The rows come from 4 hidden closed curves, with some noise, and rows from the same curve form a group. Each curve winds through 4 dimensions. The rows are also pushed far along 2 directions, which tell nothing about the answers.
In the rows, 128 means zero.
Known rows, each followed by its group:
[122 137 134 122 164 104 143 115 127 132 144 138 126 126]
K910
[119 135 112 111 116 125 126 148 128 144 142 115 137 128]
K904
[120 132 154  68  30 158  62 176 123 143 106 127 207 120]
K910
[102 138 131 111 135 106 111 118 108 114 138 129 149 127]
K904
[153  34 119 205 164 100 161  73 133  80  66 103 142 146]
K77
[102  97 153 128 132 105  96 132 114 118 108 125 187 128]
K344
[118 136 154  93 129 113 111 125 121 133 131 143 167 131]
K910
[141 137 129 112  85 149 109 151 128 133 119 127 143 114]
K910
[139 142 134 120 119 144 133 155 134 145 136 129 116 135]
K344
[155  85 152 160 133 135 136 121 137 116  89 128 139 140]
K344
[109 164 102 118 175 101 149 140 120 152 177 125 103 113]
K910
[130 180  92 105 134 121 149 117 109 112 176 120  88 127]
K77
[118  96 115 151 121 127 123 103 128 105 104 119 136 140]
K344
[153  68 128 162 133 114 146 106 134 107  83 114 162 136]
K904
[110 125 134 124 143 106 117 107 107 108 129 128 147 128]
K904
[123 121 126 106  96 127 119 136 131 132 122 119 157 145]
K910
[128 122  93 170 204  88 184  97 125 116 150 109  82 134]
K77
[144 156  98 133 129 133 144 136 117 118 154 120  91 110]
K77
[133  86 158 161 136 132 115 100 124  94  84 136 145 134]
K904
[142 228  96  68 124 137 162 110 121 131 204 145  56 143]
K77
[142 230 100  56 100 146 149 124 125 136 201 146  63 142]
K77
[143  91 128 170 156 122 156 131 150 144 110 120 113 132]
K904
[108 181 150  34  75 133  92 125 118 135 158 151 162 152]
K77
[139 108 140 165 168 105 130 117 115 109 109 134 145  94]
K910
[144 188 113 105 120 134 133 135 105 117 164 135  97 107]
K77
[128 139 118 147 180 104 158 141 119 134 160 115 100 124]
K344
[106 152 113 126 140 121 119 120 107 115 151 126 108 123]
K904
[121 108 128 123 131 109 131 142 134 147 127 114 155 127]
K904
[135 149 136  97  92 151 122 125 133 129 131 139 123 148]
K344
[143  87 174 138 119 131 105 144 129 126  86 132 179 131]
K344
[ 82 173 129  52  93 135 102 126 133 153 164 150 137 152]
K344
[147 125 139 121 114 138 133 135 145 143 119 137 134 130]
K910

New rows, each followed by its group:
[147 149 127 144 186 111 173 133 126 135 161 123  82 132]
K344
[116 136 145 106 144 108 119 123 119 130 135 139 155 123]
K910
[142 119 118 154 130 131 134 147 128 128 123 115 120 111]
K77
[128 110 120 119 115 124 136 127 133 133 125 118 140 144]
K910
[131 144 130  90  68 143  92 141 115 119 121 129 163 117]
K910
[137 125 147 139 153 113 120 119 116 112 115 141 153 100]
K910
[112 100 105 163 154 117 140 131 132 132 123 106 119 128]
K344
[128 114 129 161 192 104 165 129 134 140 140 121 106 128]
K344
[122 114 111 170 200  90 162 123 126 135 140 116 112 110]
K910
[123 148 141  91 124 116 127 107 122 124 143 140 139 149]
K77
[107 115 124 125 127 112 109 157 120 143 126 117 164 109]
K910
[151 106 148 155 147 129 146 130 140 129 112 131 122 136]
K344
[133 159 119 133 157 132 154 105 131 122 154 140  68 141]
K904
[149 101 119 145 134 117 156 105 135 119 113 118 133 138]
K904
[ 92 149 119 111 155 109 136 112 134 142 160 133 113 147]
K344
[139 140 143 114 135 124 136  99 121 109 132 140 117 148]
K344
[113 134 132 148 170 120 132 110 123 125 137 140  99 132]
K904
[132 112 123 148 125 121 106 143 108 114 109 118 158  88]
K910
[153 203 116  98 123 144 150 135 128 134 178 141  67 123]
K77
[140 113 137 143 135 134 136 148 138 142 119 121 126 132]
K344
[167  91 157 155 112 143 116 122 126  99  77 134 156 114]
K77
[125 119 131 152 142 128 124 105 116  97 116 131 112 132]
K904
[114 167 131  84 116 124 118 109 112 113 156 138 122 146]
K344
[157 135 118 145 152 136 173 112 143 132 138 127  70 148]
K344
[109 122 124 129 124 128 121 155 135 152 132 119 134 130]
K344
[149 104 140 178 183 114 145 125 129 125 107 138 124  92]
K910
[115 145 125 102 113 139 127 107 140 133 137 143 112 155]
K344
[120 159 120 105 101 129  95 155 105 128 144 127 153  96]
K910
[129 134 132 128 128 124 118 161 114 132 137 113 139 121]
K344
[106 205 102  79 154 124 162 101 137 150 203 148  55 159]
K344
[126 125 129 123 123 133 135  99 143 123 124 139 115 154]
K344
[152  85 155 167 158 124 145 129 136 125  99 127 132 134]
K344
[112 139 106 122 135 132 148 100 146 138 144 133  90 151]
K344
[120 150 158  65  85 128  90 123 117 123 127 147 180 135]
K910
[134 136 118 144 137 125 122 154 120 134 131 125 130  87]
K910
[161 144 133 133 121 139 130 120 119 103 122 138 117 116]
K77
[153 121 132 137 115 144 133 129 126 112 114 121 119 137]
K344
[106  48 159 166 140  99  88 119 111  99  63 115 214 117]
K904
[128 117 128 142 141 119 125 145 124 132 124 119 141 113]
K77
[117 112 111 169 161 127 140 144 133 138 129 115  97 120]
K904
[131 187 109  82  83 148 114 162 125 148 161 128 116 112]
K910
[121 124 130 130 148 112 135  93 119 104 127 132 126 144]
K344
[126 110 128 152 185  92 153 102 119 116 130 123 122 127]
K77
[120  81 129 203 188 116 137 112 123 103 100 119 102 118]
K904
[127 177 130  92 136 126 144 136 137 158 170 141  98 139]
K77
[148 162 126 128 162 126 162 126 142 153 159 147  82 117]
K910
[141 156 109 129 155 112 153  98 107  98 154 127  96 123]
K77
[123 123 134  87  88 125 107 146 132 144 121 122 184 134]
K904
[155 147 118 139 132 131 133 127 109 104 132 130 110 103]
K77
[163 137 126 145 139 129 143 105 113  95 125 132 109 116]
K77
[138 144 107 133 115 133 123 148 121 128 136 118 123 101]
K910
[164  63 166 185 167 114 145 113 123  97  75 123 149 131]
K344
[116 174 114 117 186 108 168 143 134 163 193 125  72 135]
K344
[ 94 120 118 124 143 120 131 119 141 149 136 132 120 143]
K344
[149 122 158 115  86 142  93 148 108 106 102 124 168 128]
K344
[150 139 133 126 119 133 131 127 113 104 131 123 121 134]
K344
[140 104 150 134 117 126 114 101 109  84  98 127 155 137]
K344
[102 154 136  94 133 110 107 144 118 149 152 135 158 116]
K910
[109 150 126 113 146 111 125 153 116 140 158 117 132 125]
K344
[103 125 133  88  98 119 104 126 122 130 128 124 173 150]
K77
[112 145 138 106 128 112 100 135 106 125 135 136 166 101]
K910
[120 157 148  99 108 127  84 151 109 131 130 144 171  89]
K910
[129 181 162  61  59 154  68 164 109 130 134 153 174 106]
K77
[113  76 144 143 118 112  94 150 120 126  91 113 202 107]
K910
[120 119 121 138 128 126 116 166 130 150 126 119 143 101]
K910
[139  70 151 137 123 112 128 122 141 131  85 122 184 137]
K904
[143 112 129 138  97 145 112 146 123 119 105 118 148 114]
K77
[135  86 144 162 134 121 114 150 113 116  96 108 166 117]
K344
[110 141 113 111 120 112 107 145 108 127 141 118 156 108]
K910
[127 127 118 150 154 121 134 161 128 152 135 122 127  92]
K910
[153 104 147 147 124 140 139 118 139 117 101 128 123 143]
K344
[ 96 168 126  79 126 118 117 108 120 131 162 141 127 148]
K344
[114 194 116  57  79 132 102 136  98 116 169 128 135 129]
K77
[166  63 116 232 214 100 187 123 124 104 105  93  95 114]
K344
[155 104 150 143 110 134 120 139 114 100  99 121 155 127]
K344
[117 143 130 107 106 138 111 167 129 152 143 120 136 125]
K344
[119 165 155  60  69 140  81 124 105 104 133 141 168 140]
K344
[103 121 128 125 135 113 110 144 112 128 132 112 155 124]
K344
